All rows are made from the same 14 directions, up to rounding. Whole rows:
[[ 26  20 -24 -27  -7  10 -39  -5   9 -12 -31 -21  23  11   0  -2 -17  13
  -13  25  -4  -2   3  19   4  29   4  39]
 [-27  -7 -16   9  46 -24 -35   3 -25  29   9  17  -6 -16  23  13  21  36
   39  11  11   4 -55 -15  17  20 -26 -11]
 [ 24  23   1   2 -20 -30  -5   7  24 -33 -11   1  -9 -52  -7 -19 -23  19
    0 -11 -13 -23  13  22  24  -4  -4 -47]
 [-15  -4  39  12  -7  -4 -10 -14 -16 -42 -32  29  -7  -7 -38 -39 -21  -5
   -8 -16  -1 -37   4   2  21  -2  39  14]
 [-10 -24  15   3  -3   4 -17  13  -7 -27 -13  10  -2  27  -4 -23   8  -7
   21  16  -5   0  -9 -23 -10 -12 -16 -20]
 [-13  57   6 -47  14  35  28  28 -27 -27  29   5 -27  -6   9 -40  18  15
    9  26   2  47 -12   0  37 -25 -56  -3]
 [ 10  35   2 -23  -4   2  -6 -15  12 -11 -11  13   7 -34 -31  -6 -31  10
    9 -26   4 -15  10  -6  14   5   0  21]
 [  0  16  -3 -30 -17   2 -11 -27   2   1 -19  19  10   5 -19   7  -9  26
   31 -15  22  10  44 -57  35  -2  -6  49]
 [ 58  17   1 -33 -12  29   6  12  17 -34  21 -32   2 -16 -15 -23   8 -23
  -14   9 -22  14 -16  19  23  -3 -14   8]
 [ 17  -2   1  -3  19  19 -17  14  19  18  52 -34   1  17  24 -13  -5 -22
  -28  29   7  21 -31 -23 -22 -14  -8 -17]
 [-38  64  10 -28  -3  28  -2 -17   9 -24   7  17   3  35  23 -10 -14   5
   16   1  47  36  40 -73  21 -29 -26   0]
 [  9 -58  23  25 -32 -14  25  19  -8   4  -6   0 -16  33   0  -1  18   7
  -11  15 -26  10  59 -15   3 -29  18 -20]
 [  1 -14  18  -5 -37  26  -7  -7  -9 -32 -16 -16  -1  57 -21 -41  -6 -21
   -9  14  17  11  23 -43   3 -27 -10  47]
 [ -1  -7   0 -59  -2   2  16 -11 -10   1  13  30 -17 -42 -35 -43  19  13
   26  -5  11  -9 -16  -2  24  -3   6  42]
 [-17 -30  -3  16   3 -11  11   3 -22  -9 -27  20  -9   5 -13  15   4 -25
   24  20  16   7 -20   6 -12  48 -13   5]
 [ 26   5 -12 -18   6   3  -7  -7  25  22  27 -14   8 -20  -4  11 -14 -10
   -2  -1  10   6 -11 -15  -9  11  -2   9]]

Rows cut short, each followed by the rest of it:
[-10  28 -17 -11  48 -18 -52 -17  -1  42   4  14  13 -35   9  20 -27  42
   6   1  17 -12 -30]  [-11  14  36  14  20]
[ 22  -8 -24 -33 -40   8  48   8  13 -25 -11  -8  -7  -7 -10  -4  19 -31
   9  16   3  16  13]  [ 37 -14  18 -21   6]
[ 10  22  14   4  -8  14  -9 -10  29 -12 -11  -5  22  22   2  17 -33 -14
 -26  -6  -4  -2  43]  [-14 -13  -2  31  -8]
[-21  12  18  18 -23  -1  19 -11 -17 -33 -12   4 -21  18  -6 -23 -12 -17
  -8   7  37  14  22]  [-24  29  -2  -8  14]
[-17  41   1  39  21  -9   2 -17  -9  -6  -2   5   0 -18   6  39 -15 -11
  13 -30  25   6 -18]  [ -9  25  26 -21 -10]
[ -3 -21  10 -17  -4   7  52  -9  17  22  50   2 -17  -7  12  -9  18 -36
 -34   9  20  11  14]  [  4 -12  -8  49  -4]
[ -9  20   3  29   0  -5 -23  -5 -12 -16   5 -22 -10 -10 -11 -36 -21  -5
  -5 -19  19 -19 -47]  [ -6   7 -18 -35   8]
[-24  30  -3  14 -10  -7  29 -14   4   8  14   4 -12 -11   2  11 -16  -6
  13 -28  38  12  16]  [-31   2 -14 -33  -6]
[ -9  17  -1  -3   8   7  -5 -18 -10  22 -12  13  16  13  -3  36   1  27
  15 -26  -1   7  31]  [-27  20  -2   5  35]
[  8  -8  10  26 -17  -5  -2  -2  -3 -34 -17  -8  -3 -12 -27 -20  -6 -22
   5 -25  -8 -28 -26]  [ 18  -2  -5 -13  -5]
[ -2 -24   6  14  12 -13 -25 -12 -11 -14  14  -2 -13 -13  -6 -29  13 -19
  13   7  28 -10 -62]  [-19  24  16  -4   8]
[-30   6  24   5  19  19   2   8 -40 -16 -23  24   2  38  12   5  30  21
  -1   6 -27  10  17]  [12 27 -9 20  6]
[-11  49   9  17   5   8  -4  -7   6 -25 -22   6   8  -6 -19  15 -57 -25
  -1 -15  19  -1   1]  [ -7 -15  24 -22  -5]
[ -8  58  -2 -16  24  33  -4  -2   3  -4  21  -9  13  11  26  11   4   0
  -8  -7   3  21  -8]  [ -3  11 -12 -12  -1]
[-16 -17   9  10  14   0 -38  -5 -23   1 -29  15  15  36   7  10  15  29
  14   4 -15  -5   6]  [-19  16   0  17  16]
[ 29 -45 -12  13 -15 -23  -7  32  16  -2  24 -34 -19 -13  12 -35   8 -11
 -10  34 -12  -5 -37]  [ 18 -27 -12 -25 -50]
[-31 -11  26  -7  -2  -1 -43  -1  -7  -9 -28  27   4  18 -27 -56 -33  30
  -2  -6 -10 -44  10]  [-22 -27 -41  22  10]
[-27   5  -1  18  36  12  16   0 -34 -15  -4   7   2  14  44  26  65 -12
  -9   8 -15   7 -39]  [ 67  27  28  32 -13]
[-25 -13   5  26  -5 -25 -33 -27   8  -5   1   2   1   4  18 -23   9   9
   7 -23  27 -33 -14]  [-29  13 -25  20 -13]
[ 30   3 -20   4   0 -12  -1  17 -10   2  -1 -26  -5 -32   1  -5  11  20
 -15   3 -32 -12 -27]  [ 63  15   8 -10   1]
[ 20  17   3 -23   8  37 -24  15  -8 -16  -1 -19  15  23  -8 -17   4   4
  -3   8 -28   9 -18]  [  3   1 -17 -22  22]
[-13  -3  28   6  13   3  14   6 -22  11  13  13 -15  -9 -13 -23   0  17
 -26 -11 -21 -14   7]  [ 14  10 -28  32   6]
[  4   3  18 -22   5  33   5  16  -1 -15  -1   6  10  32   3  -4  12  -4
  -9  14 -30  13  20]  [  4 -10 -17  14  -7]
[ 29  20  12  13  -2  16  -4  -5  10  -9   9 -21   9   5 -13  16 -23 -20
 -13 -11   0  14   9]  [-24  15   3  -8  10]
[  3  12   9  18   2  20  12 -20   9 -16 -17   8  24   7 -27  46 -12 -48
  20 -44   3  -4  -4]  [-10 -18  24  -5  10]
[ -7 -26 -26  19 -28 -26 -31  -7  13  -5 -24 -18   5  28  24  -6   1   4
  13  19  26  -7   2]  [-19 -16   3 -19 -10]
[ -5  15  17 -20  16  13 -15  -1  -1   9  -8  25  16  20   8  20   1  37
   4   0 -21  12  48]  [-30  21 -13  28   2]
[ 27 -13 -24  29 -15  -8 -37   9   5 -20 -31 -38  17  30  15  20   1  -8
   8  21  -7   7 -15]  [  5  -4  25 -36  -8]
[-15  -4  12   7   5 -25 -30   6 -11  17  -9  17 -13 -16 -23 -29 -43  40
   4   1   4 -20   6]  [-31  -4 -16  -9   3]
[ 38  -6  -1   2  -3  -2   5  25  35 -26   4  -6   6 -13   5  26  -6 -33
  15  18 -19  17  -4]  [  5 -21  25 -23 -69]
[ 40   7  12   9  28   8 -26  19  15   1 -14   0  28  10  10  60 -15   7
 -11  19 -48  17  26]  [  5   5  35  26 -34]
[  2   5  14 -15 -31  14  -4 -11  12 -21   0  -4   6  19  -9 -35   8   8
   2 -29  -6 -14  29]  [-27   9 -59   3   9]
[-32  -8  34  12  29   1 -17  -3 -33   0  26  16 -17 -17 -11 -58  24  22
  -3 -36 -15 -41 -54]  [  3  22 -55  21   3]
[  8  -3   3   3  -1 -32 -38   1  10   7 -48  23  10  -5  -9  19 -55  39
  -6  29  -6  -9  55]  [-15   3  38  31  -5]
[ -4 -26 -28 -18  16 -11 -33 -11   5   4   1   0  14  -7  31  -6  53  10
  20   7  -1 -23 -54]  [29  2 14 22 -3]
[  1 -11 -10 -27   4  13 -28   0   2   5 -10  -6   7  25  -5 -19 -25 -11
 -16  50  21   9 -10]  [-10 -28  30   7  38]
[ -3  19 -18   1  -9  10  -7  -2  11 -14  -7 -14  16  14  16  10  17  -3
  23 -22  -3  -1 -11]  [  2 -12 -18 -35 -14]
[  0 -32 -21  24 -10 -18 -11 -10 -19  -9  -9 -19 -10   4   1  -8  25 -20
  19  11  30   0 -51]  [  1  14  27 -29  24]
[-17 -14  -2  -6  16  23 -11  13 -46  -2 -35   7   9  30 -20  -7  17   8
   6   8 -29  -8 -30]  [ 37 -18   9  -8  48]
[  5 -12   0 -10  11  -6 -17   1  11   0 -11  12   4 -31 -32 -16 -34 -16
  -3   4  -3 -32 -34]  [ 23 -41  28  14   2]
[-13  17   5  15  21  18  -4  23   7  11 -16   7  21  34   9  48 -34  -8
  -2  10 -22  17  23]  [ -4 -58  10 -16 -35]
[ 25 -33 -18  27 -18  -2  16  21  19  20  -4 -30  15  -4 -15  22  -1 -21
  -3 -34 -47 -30 -15]  [ 50 -76 -20 -20 -25]
[ 20 -27  -6 -20 -40 -19 -44   7  -2 -35 -46   1   0  -8 -40 -58  -4  38
  36  -3 -22 -37  -2]  [ -7   9 -26 -30  17]
[ 11  -5   3  27 -15 -19 -21   6  -9 -30 -30  -5  -4   7  -1   1  -3  13
  13   9  -5   3   9]  [-10  33   9 -20 -14]
[-10  94  16  29   1   8  20   3   7 -16  11 -26 -10 -23  16 -17 -59   6
 -78 -23  -3 -12  26]  [ 51  10 -29  14 -26]
[ 11 -15  26  29  15 -33   7  14 -21  27  25   3 -35 -38 -10 -12 -22  28
 -35  16  -7   2  10]  [-2 41  2 25 -9]
[-14   0  -1 -34  19  12  -5   0   4  11  13  21  -1 -13 -22 -16 -18 -14
  22   8  21   1 -31]  [-23 -34  12 -17  13]
[ 37 -17 -18 -34 -28   8  11 -11  15   7 -28  -3  21  10 -18  29   3  -2
  -1   9 -12   9  48]  [11 -1 31 26 48]
[ -9  15  27  -5  21  27  23 -18   1  11  42   7   3   6  12   8  26 -15
 -19 -29   0   7   5]  [-14  23 -27  44   6]
[ -3   2  -8  11 -20 -22  -3 -27  25 -10 -19  12  14 -19  -1  18   2   2
  24 -45   8 -30  15]  [ -4   5  -2  14 -15]
[ -2 -19  14   3  -2 -22 -46 -24  14  -5   2  12   4   8  14 -16   6  21
  12   2  21 -11  13]  [-61  40 -12  32  -6]
[-16 -54  13  -6   9   8  14  31 -38  16   8  11 -23  52  13  -9  30   4
   2  69  -1  48  13]  [-29  -1   4  -8   6]
[  5   5  26 -17  19  15 -20   9   9 -11 -10  25  13  22   0  15 -21   2
  -1  29 -13  19  34]  [-33   1  16  26 -18]
[-26   5 -15 -55  23   3 -30  12 -27   4  11   8 -24   2  20 -67   5  33
 -10  79  32  18 -37]  [ 1 16 16 -5 33]
[  8 -33   1  42  11 -26  -2  -3  23  34  23 -11   4   2  33  40   4 -12
 -21   2   0  -2   7]  [ -5 -14  10  38 -45]
[-24  28  -9  -9  26   2 -37 -17   7  13 -15  18  21  -7 -10  12 -36   8
  18 -16  18 -19 -22]  [-17 -28  19  -5  16]
[-23   0  16  -2 -21   3 -26 -23  11  -7   0   5   7  38  10 -30   0  18
   3 -19  21 -12  35]  [-63  10 -56  15   8]
[ 10 -22 -18 -22 -35  -5   2  -9  17 -13 -29   2  11  18   4   3  15  -1
  10  13   3  -1  35]  [ 4 -5 10 14 11]
[ -7  -3  -9   9   5   3   7  17  -9  18  -5  -6   2   5  -6   9  -7   4
   2  -6 -17  -3 -10]  [ 19 -37  -7 -25  -2]
[ 21  -7  -3  14  37 -10   1  15 -24   2  19  -9 -18 -22  18  20  19 -10
 -11  47   1  33 -45]  [26 45 60  0 -9]
[-11  23  39  21   3   8  18 -14 -15   4  21   5 -15   0 -15 -11 -20   3
 -30 -28  10   3  31]  [-32  37 -32  24  19]
[ -2 -18 -12   5 -13  -5   9   7 -37   1 -17  -4 -16  11 -17  -3  13   8
  26  15  11  23  -7]  [-13  19  12 -49  40]
[-16  -6   5  21   6   5 -15   0 -12 -22  -1  -6   4  22  21  -9  37  -3
  13 -13  -7  -8 -31]  [  3  11 -22 -10 -19]
[  0  -9   1  38  -5 -22 -41 -11   4  -3 -29  -4  18   3  -5  10 -12  20
   9 -35 -15 -38  -2]  [ -5  -1 -12   5  -8]
[ -4 -16 -18 -17   1 -25  20  26  13   0 -16  34  -6 -28   7  25   9  12
  45  20 -15   8  11]  [ 19 -28  26 -23 -62]
[-13 -15 -24 -20   2  -4   1  -3 -17   3 -12  13  -3   0   0   2  30   6
  39  11  15   8 -24]  [  2   4  22 -25  24]
[-19 -13  24  -5  10  14  -9   2   5 -20  -3  22   3  20  -7 -18  -9 -27
   1  12   4  -7  -9]  [-16 -29  -1  18 -18]
[ 22 -18  -1 -38 -22  -6  -5 -15   7   8  19  -8 -10 -28 -21 -56   9  19
 -15  -6   3 -25  -1]  [  1  24 -27  30  44]
[ -1  52 -12 -10   0  27 -12 -35  22   0  -7  -6  41   1  -4  32   1   1
  17 -77  -5 -23   2]  [ -4  -4 -24  -1  26]
[  0  23  -3   3  32   4  -6  10   0  18  17   1   5 -29  -4  14 -14   4
   4 -18 -15  -8 -36]  [ 17 -18   3 -17 -16]
[  9 -19 -30 -21 -24 -16   1 -19  22 -20  -6  -2   0 -22   1 -13  23 -25
  29   2  32 -12 -30]  [11 -2 27 -8  4]
[ 18 -29  20  39 -16 -26 -14  -3  -9 -26 -28   4  -7  -4 -24   3 -13  -5
   7   0  -3  -9  11]  [-18  33  20   7  -5]
[  9 -28  -8  -1   9  -9  32  37 -30  32  19  -4 -28 -16  -4  -1  17  18
  -2  30 -23  24 -11]  [ 26  -2   4 -28  -2]
[  1   4  23 -50  38  37   5  40 -22  18  13  26  -6   5 -27 -16 -20  16
  -7  43 -36  27   3]  [ -2 -25   0  -5  13]
[-21 -14  11  40 -15  -3  17  -8 -36  14  -6  -6 -11  33  -5   8  14  12
   3 -25   7   9  25]  [-29  22 -31 -16  32]
[ -2   2  12 -30  27  15 -22   8  18  -3  28  13   0 -17 -13 -32 -22 -20
   6  15   7  -7 -44]  [-19 -35   0  -3 -19]
[ -9  19 -10 -16   9  46   6 -39  12  -9   5  -9  38  25   9  24  39 -47
   2 -47   8 -13 -32]  [ 21 -15   1  29  42]
[ 20  35  -9 -39 -33  22  -9   1  41 -31  -4 -14  15   5 -14 -24 -31 -11
  13  -7   8   3  21]  [-28 -27 -27 -40  -6]
[-40  31 -29 -40  -4   2  28 -12  -4   9   4  22  -7 -30   0 -18  17  17
  34 -31  22 -13 -17]  [ 20 -17 -19 -31  15]
[-31  33 -27 -10  21   0 -13  -6   2  15 -13  10  17 -12  15  14  -4  18
  13 -20   2 -21 -26]  [ 33 -32   7 -10  -2]
